All groups share one centre, and each spreads out both ways along 10 directions, with some noise.
Some rows, each with its group after it:
[ 23 -33 -19   6  15  -3  11  10  26   3  13 -15  25  10 -31 -16  27] -> Funuz
[  9 -22  25  -5 -19  25 -11   5  15 -15  23   1 -23  -5   7 -14 -30] -> lim
[  4  -6 -15 -25  24   8   5  26   5  -3  -1  -9   2 -35 -12   2   1] -> gudi
[-29  -9 -20  35 -19  -8 -22   9  25   5 -13   8  13 -25  -2   6  -7] -> Funuz
[ 13  -8   2   7 -16  10  26  -9  -9 -27   9   2 -19  -2  63 -10 -14] -> Funuz
[ 13 -10  -2  -9  20 -21  22  -1  -8   2  10 -12  -2  18   2  -3  20] -> dapet
[ -6  13  23 -11 -24  18  11  -4  12 -14  18   3 -20   1  19 -19 -32] -> gudi
[  5  28  -5 -35  -8  21   8   2 -47  -6   3  -2   9 -14  -6 -22  -5] -> gepes
[-12   2  23  -9  12  -3  -6   6  36   6 -25  17   6  -7 -10  28 -28] -> nudi
[  0  -6  11  -3 -20  -1  -1  -5  -2  -9  31 -14 -35  18  -8 -25   5] -> dano
[  0  -3   5 -15   6 -29  24  18  15  25 -24  -7  25 -16 -17   3  11] -> gudi
[ -4  30  14  11 -22   1 -16 -11 -36  38  -6   7  38  -5  -8  -3  -1] -> bibos
[ 43 -31  -4  12   8  10 -15  -1  24  29  12 -18   7  -2 -22 -18  15] -> lim
[ 18  -6   9 -37  19  -1  11  -8  14  -9   4 -14 -18  43 -37 -27 -13] -> lim
[ 15  37  28  -1  -6  26  29  -7  14   4  13  11   8 -14  54   2 -12] -> gudi
[ -2   0  18   1   4  15  20   3  -4 -27   7  19  26  15  17  23  -3] -> nudi
[ -6  19   9   6 -29  18  31  -8  -5 -22  -8  24  54  30  -9  -1  10] -> nudi
[-22  33   5 -26  12   9  -4  13 -24  -6   8   7  23  -1 -24  -4 -25] -> gepes
[  1 -21   4  -9   6  22  13  36   0 -21   7   5  13 -47  23  21  -3] -> nudi
[-28  -4   1  20 -29   4  -3  14  20 -11  21   1  16   3 -23 -19  -4] -> Funuz
[  4   1  -7 -20  26  27  22  20 -14 -35   8  12  23 -12  16  16  -1] -> nudi
[  6   7  25  -6   8   2   8  -9  14   0  12   3  17  46 -36   5  13] -> lim
[ 18  12  20  -6  -2  -6   3 -15  -6  27  -9   2  26   8  16 -23 -44] -> dapet
[-22  15  27  -6 -49 -12  10  -5  14   2  -2   2  10  27 -34 -33 -21] -> gudi
[-16  24  22 -18 -23 -24  17   3   1  21 -11   0  29  18 -39 -27 -17] -> gudi
[  1  -9  12  -9 -44  20 -19 -12  -3 -18 -10   4 -29  16 -43  -9  14] -> nudi
[-22  11  11 -25  10 -11  12   7 -12 -21  34 -11 -22  25  -7 -16 -23] -> lim
[ 23  -2   6 -11 -43   3  31   7  27  15 -21 -13  -9 -28 -11 -19  41] -> gepes
[  9   9  -8  14   3  22  -7  -1  -5   2  -7  13  47   6 -29  22  37] -> Funuz
[  8  13  54 -44   0   3   9   9  -4  16   6   3   6   7 -26  -4 -32] -> Funuz
[  6  -2  15  -8   1  18   3   9  -6  -6  24   3  28   9 -12 -10  -8] -> nudi
[-11  14 -12   0 -11   4  23   7 -22 -10  -4   5  28 -18  31 -16 -17] -> bibos
[ -1  -6 -13  12   7 -14  11 -21  -5 -17  -2  -2 -18  31  29  -6  -6] -> dano
[-20   0   2  -7 -17 -14  -1  18 -42   2  13  -6   3 -26  11 -13 -20] -> bibos
[ 26   2  -6 -11  18  19  -2  -3 -47   5   0   0  13 -14  18   3   2] -> bibos
[-10  15   9   3 -17  32   4   2 -15 -29  44   7   7  12  11 -19 -12] -> bibos
[ 19  37  13  -6  18  21   9 -18  25  12  17  -2 -14  12  18   3   7] -> gudi
[ -6  21  21  12 -13  15  15 -23   3 -18  33  12  12  47  29 -24 -35] -> dapet
[ 39 -15  17  -3 -24  19 -16  -7   2  33 -21  -2  19 -14 -17 -20  -8] -> dapet
[  2  19  20  12 -22  11 -16  -3  -7  29  -7   9  29 -11 -14   5   5] -> Funuz
[-14  12  17   2   5 -19  33   1  50  -8 -24  19  29  25   3  16 -17] -> bibos
[-17  15 -13 -12   3   3  16   8  -9 -26  -1   5 -11 -12  16   9   1] -> dapet
[ -8   7  17 -12 -26   2   6  10 -13   2  15  -9  -2  -6 -22 -17   6] -> nudi
[  2  11  19  -8  -1  21   4  -2   1  -6  -2  20  49  16   2 -16 -52] -> dano
[  1   0  25 -48  25   8 -21  26 -29  10  12  -5 -17 -28 -25  14 -21] -> bibos
[ 18   0 -10 -21   6 -13  -1   5 -13  37 -20 -18   1 -31   2 -24 -13] -> dapet
[ -5  -1  19 -12  16  26  -5  -5   3 -32  -5  26  -4  16  18  27 -43] -> lim
[ -9  -2  10  13 -10  -6  10  12  18   5  20  -4  25   8 -23  -7  14] -> bibos
[-21  13  58 -20 -40  -1   9   2   0 -14 -11  21 -19   8  -6  25 -11] -> Funuz
[-18   7   2  11  -4  32  -2  -1   5 -45  49  12  -5  22  22 -11 -29] -> dapet
[ 12 -17  19   9  -4  -4 -24  10   2  32  12 -10  -7 -19 -18  14  22] -> nudi
[ 16  -8  33 -16   0  -1   9  12  -8   8  26 -14  -9   9 -28  14  43] -> dano
[-12  12  30 -34  11  14  18  17  27 -18   8  12  10   4  -5   3 -42] -> gepes
[ -1  25  -6 -21 -15  -1  29  -5  -8  -8 -10  -3  -4  -3   2 -11  16] -> gepes
[ 16 -21  53   5 -38  -7   4  -5  25  25   7  -4  11  24 -22 -25 -19] -> dapet
[ -5   0   0   2   1   4 -15   7  17  15  -7   2  -8 -35  14   7 -21] -> dano
[ -1  25  23 -11  -6  -6  -1 -19   1  16 -13   6  -7  15  11  -9 -30] -> gepes
[-10   6  28   0 -14  -7   9  -7  44  -1  -6  11   2  40 -33   0  -4] -> bibos
[-13  -7   7 -24  -9   2  43  16  14 -43  14  -3 -10  13  -4 -11   3] -> Funuz
[-14 -17 -11   7  -9   0 -23   1 -32 -15  13   1 -14   1  -1  -6 -15] -> gepes
[ 15 -10  -7 -14   5  -2  26  25  11   7 -19  -5  27 -32  -9   5  26] -> dapet
[ 23   8  35 -34 -23  25   6 -14 -11 -12   1   1 -33  18  -9  -8  -3] -> gepes
[ -4 -14   4 -14   4 -19  22  13   2  -7  -1  -7  -6  -9  19 -12 -31] -> gudi
[ -2  17  28 -19 -27  17  26  17  -7  -6  -6  13  28 -19   2   5   2] -> gepes
[-30   0  22  -1 -12 -21  22  10  22 -17  17   3  -5  14  10 -10 -34] -> gepes
[-16  13  14   9  -7   7   0  10   8  -3  -4  19  31   5 -23  35  21] -> dapet
[ 15  -3  -3   8  10   5  19   0  -1   3  41 -12  33  29 -10 -26  16] -> gepes
[ -3   3   0  16 -20  15  -2  14 -15   3  -9  13  43 -25  -7  21  33] -> nudi
[  7  -3  34 -12  -3  19 -10  15   9  11  -6  14  19 -19 -11  24 -13] -> dano
[-18   7  37  -8  -2  -4  -6  10   9   7  14   9  -9  -8  13  14 -36] -> dano
[ 15  -8  16   3 -14 -11  10 -16   9   5   8  -7 -14  26   6 -13   4] -> nudi
[ 27 -13  15 -17 -26  17   9   0  -2  -1  -2  -8  -2  12 -46  -6  46] -> dapet
[ 14 -13  -9   9   2   3  13  12  -9  -1  31 -15   7   0  -8  -4  47] -> lim
[-11   5   5 -14 -23  -2  10   4  -3 -17  30 -13 -28  13 -22 -25  14] -> dano
[ -3   6  -2 -24  11  -1  34  26   2 -11  20 -10   4 -22   9 -10   0] -> dano
[-11  -7 -13 -13   6  13 -19  15  -3 -12  20  -5   0  -9 -25 -20 -23] -> gudi
[-20  -5 -14 -18  25  -3 -12  29  -1  -3   1  -3  10 -26 -24   4 -17] -> gudi
[  2 -25 -12   0   7 -14  47  18  26 -28 -18   4  11  -6  30  11   1] -> bibos
[-16  22  21  22 -28  24  10   2  23  -8  22  19  49  15 -10  -2   3] -> dapet
[ 17 -12  -7 -10   2   7  25  23  10   0   9 -12   4 -35  12 -10  17] -> dano
[ 37 -36  -2   3 -14   0   5   3  12  22 -24 -10  30 -15  -7 -26  -8] -> dano
[ 37  -6  -8 -20  20  15  -2 -15   3   7  -1  -9   1  14   1 -39 -35] -> lim
[-15 -16  10  17 -31  11  -7  21  -5  -9  21   2 -16 -38  21   8   2] -> lim
[-14   7   8  18 -34  17   4   8 -15  -3   6  18  59  -5  -4  -9  -8] -> nudi
[ 11 -22  -5  -4 -26   4  34  15  42 -15 -31   4   8 -26   4  -4  14] -> bibos
[-23  30  24 -25 -21 -18  11  12   5  18  15 -10   5   0 -24 -33 -30] -> Funuz
[ 10   4  11 -11 -24   3  33  -7  -7 -16 -18   7   8  16  10 -10  -1] -> lim
[ -2 -29   3 -15   3  -1   6  21  24 -16   5  -3 -14 -15   2 -13 -35] -> Funuz
[ 13   1  30   0  18  12   5  -5  -3  -5   2  19  29  19  27  16 -31] -> dano
[ -5   4   8 -32  14  13 -11  25  19  -1   9  -6 -34 -37 -18  13  -5] -> gudi
[-21  15   7  -4  15  10   8  -4  28 -30   5  15 -18  19  11  23 -12] -> gudi
[  2   6  -2  -7 -12  18   3  11 -26  -5  -4   8  21 -17  -5   7  13] -> bibos
[  7 -20   3  -1 -23  18 -10  13   1  -6  -4  -1 -12 -33   4  -2  -3] -> lim
[ 13  11  20 -26 -37  23   7  -8 -28 -13 -14   3 -21   3 -18   4  26] -> gepes
[ 19  13  -3  -1  -3  19  18   4  -9  10  33 -11  37  -2   9 -41  -5] -> lim
[  8  19  19   3 -29  -7 -14 -21 -20  31   7 -12 -20   9  -6 -21   7] -> Funuz

New rows. What belongs after each?
[  8  28  24  21 -13  35   4 -13  33   4  23  11  -6  -6  40  10   0] -> gudi
[  3  -4  12  -8 -11   5  40  16 -25 -23  47  -7  20   1  38 -30 -19] -> nudi
[-20  15   1 -11 -13  12   3  13  52  -9  -5   4 -10 -11 -34   1  13] -> gudi
[  7   4  17   2 -25   0  17 -10  -6   0  30 -11  13  44 -25 -35  13] -> dano
[-52  30  -1  -7 -24   4  19  14  -1 -37   7  20  33  13 -23  -5 -10] -> bibos
[ 20  18 -23 -30  25  -9  25 -20   5  -6  -9 -18 -34  21   8 -32  -6] -> nudi
[ -2  14  -5 -26  20  -6  -1  15  -8  16  12 -16 -12 -24  -4 -14 -12] -> nudi
[  4  13  -8   8   7   1  10  -2  -3   8 -24  11  28 -21  44   6 -23] -> dapet
[ 14   6  14  -9   3  13  -8 -12  19  12 -30  13  25   8  -8  -5 -34] -> lim
[ -9   5  11   7 -50   8  24  -3  16 -11   5   3  22   9   0 -43 -20] -> gudi
[ 18 -25   8  -2  -3 -12   0  -4   0   6 -15  -5  -7   8  -5  -1   5] -> dano
[ -2 -14 -14  25  15  -4 -10  14   7   9  18  -6  12 -12  -4  15  30] -> dapet
[ -5  22  28 -15 -23  21  12  10   6  -6  -9  17  12 -11 -12  15   7] -> gudi
[-18  -8  -9   0   3 -39   6   2  10  15   4 -13  11  21 -17 -38 -34] -> gudi
[ 36  25  16 -19   2  11  16 -10   5  34  23 -23 -11  -7  21 -38  -8] -> gudi
[ -8  18 -15 -18   4  17  12  11  -1  -9 -15   6  30 -17  -7  -9 -14] -> nudi
[-13   3  14  17  10 -16 -17  13  14  39  -4   5  41 -16 -16  14 -10] -> dapet
[  5  -6  26 -10 -44  29  23   1  21 -24  15   7   2   4   5 -33 -28] -> dapet
[-17  20  21  -7 -15  29 -21   2  13 -10  31   6 -21  -9  -3 -11 -32] -> gudi
[ 11 -13   3 -18  -4  15  12  19  26 -11  -6  -3 -21 -30 -11  16  24] -> gudi
[  4  -3   8 -13   8 -18   4   4 -25  18   5  -7  24   2  -6 -17 -22] -> gudi
[  3  -8  20 -29  10  -3  19  12   0  -5 -20  11  30  -4   4  -1 -48] -> dano
[-18  11  47 -11  16  -5   1   2  -7 -11  20  18   1  35  -2  32 -20] -> nudi
[ -1  14  40 -14  -3   2  10  -4  -4  -1  12   9  11  31  -6  -1 -25] -> Funuz
[ 29  15  23 -28 -14  20  26  -4 -14  -2   1  -1   6   8   4 -16   4] -> gudi
[ -5   7  -4 -36  18 -37  35  17 -15  10 -15 -14  10   3 -25  -6  11] -> dano
[  5 -15 -12  -9  -2  -9  19  16  -8  -7  27 -23 -14  -4  -7 -17  32] -> lim
[ 15  -9   1 -26   1   0 -10  -8  -6   3   9 -19 -32  13 -18 -44 -34] -> lim
[ -2  -2 -20 -15  28 -13  20  15 -19  -8 -22   5  54   9 -25   4   3] -> gudi
[  3  11 -21  -6  48 -22   4  -2 -23  13   0  -9   8   5  11   9   3] -> dapet
[ 23  28  -5 -38  34  35  -5  11  -4   8  22 -11 -11 -26  -2  -8  -4] -> gudi
[-11  15  -3   7  -7 -11  -9  -3   4  19  11 -11  -5  -4 -14 -14   5] -> dano
[  7  -2 -23 -29   7   1   7  17 -35  -3 -24  -7  11 -35  -1  -9  -5] -> bibos
[ -7 -31  11  30 -47   6   3  10   6 -11 -15  18  47   3 -24  12  27] -> gudi
[ -1  18 -15  -8   2   6 -20 -22 -21  -3  -8   3  11  43 -45 -27 -11] -> dano
[-10   3  11 -12  -9  24   8   6   5 -31  16  10  -1   8  -1  -4 -16] -> dapet
[ -8 -31 -20   5  28   6 -24  16 -15 -17  25  -2  -3 -12  10   4 -30] -> gudi
[  3 -19 -24  17 -19   1  21  12  22 -11   8 -13   8 -13   0 -22  26] -> Funuz
[  8 -17 -13 -18  19  13   1  16  17 -17   0  -5 -20 -17 -16   9  16] -> gudi
[-16  41  27 -15 -21  -2  22   5  -6  19  15  -1  23  -5  -2 -27 -21] -> Funuz
[  8  12 -16  -2   4  18  17  -4  -9 -16 -18  13  15 -21  46   0 -17] -> dapet
[-23  33   2 -17 -21  19  28   5  20 -30 -23  24  22  -4  -1  -6 -26] -> bibos
[  2  -5  11 -21  19   0  -4   9 -39   2  16  -4   3  -2  11  -7 -38] -> gudi
[ -1  -3  40 -41  11   1  -3  14   7  -1   4   2  -2  11 -33  -1 -42] -> Funuz
[ -1 -18  10   6 -34  -4 -15  -1  15  12   5 -14 -35 -14 -15 -23  -5] -> dano
[ 12 -44   3 -10   9   8  -8  27  18   0  -4  -4  -8 -35  -7  13 -13] -> dapet
[  8 -14 -14 -12  31   8  22  26 -11 -19  16  -6  20 -18  14  11   9] -> bibos
[ 27   0  13 -23   7  -7  30  -3 -21   5  -6  -5  15  11  12  -6   2] -> gudi
[-21  -2  13  16 -25 -22  26  -5  15 -12   4   7   6  19  29 -14 -24] -> bibos
[ 12 -20   4 -21   1  -4 -13  14  -6  15 -41   3 -10 -39  -9  22  -6] -> dapet
[ 29  -3  29   4 -16  16   0 -19 -36  10  17   0  19  28   8 -14  -2] -> gudi
[ -4   0  24  -8   8 -11 -39   0  30  37 -12  -1 -14   0 -42  12 -20] -> nudi
[ -4  18   8 -26 -24  -1  40 -10 -22 -30 -32  18   3  16  18  -5 -13] -> lim
[ 37 -38  -4  19  -2  27 -11  -8   0  -8   5  -1  -7   1  11   7  26] -> dapet
[ -2  17  21 -23 -29  25 -17   1  -3   2   0   2 -11  -6 -39 -15 -12] -> bibos
[  7   8   8 -34  39   8  42  31   9 -10  15  -1  31 -14  11   7  -7] -> nudi
[  4 -16  -7   5  33  12 -31  -3 -23  -6  35  -6  -6  11   4  -4 -23] -> gudi
[  5  18  16 -13  12 -13  36   0  24   8   1  -3 -11 -13  47  -8 -24] -> gudi
[ -9  43  47 -22 -28   3   9  -2 -18  19  -4  11   9  -7   6   0 -24] -> Funuz
[-16 -24  31  28 -48   6 -20   0 -19  -5  13  15  21  12 -11   0 -15] -> gudi
[ 26   4  24 -13   0  -7  19  -9 -35  19   4  -5  24  13  16 -16 -13] -> gudi
[ 11 -11  -2 -26  -9  -7 -19   5  -2  30  -7 -21  -3 -15 -38 -49 -33] -> dano
[  8   0   4   2   8 -35  14 -14   1  23 -38   2  14  10  21  -1 -22] -> bibos
[-12  29 -16  -3  -9   5  27   3 -12 -12   0   4   9 -17  35 -11  -4] -> Funuz
[-21 -10   7  21 -11 -39  16  -7  31   2 -13   4  14  37 -13  -3  -3] -> gudi
[ 13  11  28 -12   2 -20  10   7 -21  40  18 -14  10 -23  36 -27 -46] -> gudi
[-21   9  13   0 -14 -43  20   5   8  26 -19  -1  45  11 -25 -19 -13] -> gudi
[ -4 -14  52 -19 -28 -32  17   0  -6   2 -25   3 -17  24 -19  17   1] -> gudi
[ -4  15  -5  -4  17 -23   0  -6 -11  27   9 -13  27  20 -18 -32 -17] -> bibos
[  0   3  20   0 -22 -15   5  -7   7  20 -24   4  -6 -19  35 -14 -45] -> dapet
[ 12 -12  15 -18   7  -3  -4  32  -6  29  46 -27  -1 -36 -14 -23  -3] -> nudi
[ 38   7  15  -3  18  22  -8 -17  -4  21  15  -4   5   8  18 -11 -15] -> bibos
[ -1 -40  11   7 -34 -12  11  10 -19 -14  -8   6  29   7  -7 -11  -7] -> gudi
[-23  10  27 -18 -11 -24  28   2 -13  -9 -29  19  34  29 -23  14 -11] -> gudi
[ 22   9  13  -4 -32  -4  18 -10  12  28 -26  -1  35   4 -20 -29   6] -> lim
[ -1   5  13  13  -7 -18  13  -5  46  25  17 -10  16  25 -10 -35 -20] -> bibos
[  3 -28   7  32   3 -12  -8  -1   5   8  37  -9  16  27   3 -18  -9] -> gepes
[ 26 -34  43  24 -25  14 -11 -22  15  -1  13   8  -4  41   5   0  -6] -> dapet
[ 11  21  16  -4 -27  41 -17  10  -5  23  49 -13  14 -28 -14 -42 -11] -> bibos
[ 10   4   0  -1 -16  10  18 -16  42  -5  -4  -1   4  27  -7 -37 -16] -> bibos
[ 32 -23  19 -27  26 -12 -14  -2 -23  25  -7 -14  -4  12 -26  -6 -17] -> dano
[ 28 -22  20 -31  30  23  17  12   8 -18   0   8  23  15 -17  15  -9] -> Funuz
[-17  25 -26  15   3   5  -3 -19  -2  -9 -16  13  23  19   5  -9 -12] -> dano
[  3   2  29 -15   6  -2 -15   7   7  31  31 -13  12  13 -43 -22 -20] -> nudi
[-11 -18  -3  12  23   3 -26  13  -4  -3  28   2  26   8 -17  -3 -28] -> gepes
[  9 -10  25 -21  10 -14  10 -13 -15 -10  -8   2 -23  31   7   5 -16] -> dapet
[ 25  28  17 -56  -2   0  49  12 -15  19 -19 -11  22 -12 -14 -25   2] -> gudi
[ 15 -26   2 -20   9  10  11  20   9 -17  -5  -3 -23 -25   4  18  15] -> gudi
[ -2  20   6 -49  27  -5  17  11 -16  -6   0  -4  -6  -2  -8  -5 -27] -> gudi
[ 33  -2  13  -4 -29   4  11 -25  10  10 -13 -10 -34  16  -5 -12  31] -> gepes
[-12  28  30 -29 -17   6  25  13  29  -2 -22  14  -2 -14 -18  21  11] -> gudi
[ -9   5 -11  -1  -9 -18  22   2 -19   0   4  -9  -2 -22  50 -28 -33] -> lim
[ 27   3  27 -16 -56   8  32  -7 -12   5   5 -16 -20  -1   4 -33  29] -> gepes
[ -6  19  -6  11  12   5  -1 -13  -7   1  18   3  10   6  42 -20 -46] -> dapet
[15 -7  6  2 -6  6 16  5  9  2 -7  3 24 -7 16 -5 -8] -> dapet
[-26   8   8   1   5  15   2   2  -4 -45  44  13 -12  40 -12  14   9] -> dapet
[ -1  16  -8  -1   9   6  32  15  31   1 -21  11  39 -19   2  16  21] -> gudi
[ 14  -6  12 -21  25  -3   7  14 -36   8  14  -5   7 -26  38   1 -37] -> gudi
[  6  40   4 -17  -6  26 -15 -16 -14  22 -10   3  26   8 -31 -23 -14] -> bibos
[  9 -28  11   3 -20   6  16  26  15  -8  13  -6   2 -30   2   7  21] -> bibos
[  4  -8  23  14 -30  29   3   8  25 -13  21   9  -4 -15  21   9   1] -> dano
[ 21 -22  -9  -4 -11  13  25  -5  17 -26 -14   0 -17  -1  20  -4  14] -> nudi
[-10  -9  22   5 -28 -25  22  15 -19  16 -16   8  56  -5  -1  -6 -18] -> gudi
[  9  19  -9  -7   4   2  34  -4 -11  -6  21 -11  13  12  21 -30   2] -> Funuz
[  4 -16 -15 -11  25  -7   8  27  -9   1 -16   0  35 -19 -14  17   9] -> gudi
[-29  -6 -33   0  38 -29   5  17  12 -10  -7   4  29   8 -17  -3 -22] -> gudi
[ -5  -5  32 -23  -2  -5  28   9   0 -19  41  -7 -10  21  18 -29 -44] -> nudi
[-19  10  18 -28  -8 -22  22  27   7   5 -40  11   9 -28 -27  33  13] -> dapet
[ 20 -17   4  22  -3  24 -35  -2   1  19   6   3  25  -4 -18  -3  -1] -> Funuz
[-19  12  14   1  -4  14  25  -1  16 -41   7  21  12  29  15  14 -12] -> bibos
[  6  -2 -17   8 -20   2  24   1 -28 -13   9  -8  13  -2   5 -16  38] -> gepes
[-18  21  29  -2   0 -19   8 -10   3  10  -5  13  11  14  27  -6 -63] -> dapet
[-10   1   7 -18   8 -23   1   6  15  17 -10  -6   6   9 -34 -12 -16] -> bibos
[  2 -24  56  -6 -14 -22  -2   7  11  14  -4   3 -23  -2   6  22 -20] -> dano
[ 23  -7  16 -17  27  16  -6  -4  54  10 -40  19  26   9 -23  12 -40] -> lim
[ -8  13   2  14 -16  24   5  19 -12   0  13  13  39 -39  21   5   3] -> lim
[ 40  -5 -24  18 -10  50  -5 -13  -6  -9   6   0  22 -16  22 -17  19] -> dapet
[ -4 -28   6 -23  -1 -17  -8  21 -22   5   8 -16  -4 -16 -20 -22 -27] -> gudi
[ -8  35  41  -7 -34  21   8   3  10  16   5  10  19 -15  -3  -1  -8] -> gudi
[-13 -21 -21  10  22 -22   5  15  -9  -3  -1   3  37   4   2  -2 -21] -> gudi
[-12  -3  26 -30 -25 -25  20  30  13  25   7 -17  12 -24 -24 -41 -37] -> dano
[ 13 -19  36  14 -18  -8  -1  -6  -6  14   5   2  -8   7  15  13   1] -> gudi
[-12  24   6 -21  46   5 -20   8   3  10  22  -4 -25 -12   9  11 -31] -> gudi
[-11  11  14  13  -5  -2  -9   4  11  15  31  -3  23  15 -32 -13   4] -> dapet
[-11  19   1 -24  31  16 -14   0  -3 -13  26  -3 -23   9   0  -9 -35] -> gudi
[-15 -13 -10  25   2  -2 -25  10  20   8   9   2  27   5 -28  -7 -11] -> Funuz
[  2  42   0 -25 -21  -9  25 -17 -23  12 -11  -7  -3   8   9 -39 -13] -> dapet
[ 11  16  31  -5 -35  12  17 -16   0   3  -7  10  26  32 -15 -18  -5] -> lim
[ -3  12   3 -12  12 -18  -1  10  -2  28 -10  -9  15 -15 -20   0   0] -> dano
[  5  36 -11 -13   3  -6  18 -12 -18  16  11 -14  18  19 -14 -41   4] -> nudi
[ 19   7  20   5 -34  15 -23 -13 -10  37  16 -11  17   9 -42 -36   5] -> lim
[  3  19  20   9 -28  22 -24 -12 -16  18 -14  19  28   2 -19   5  -2] -> lim
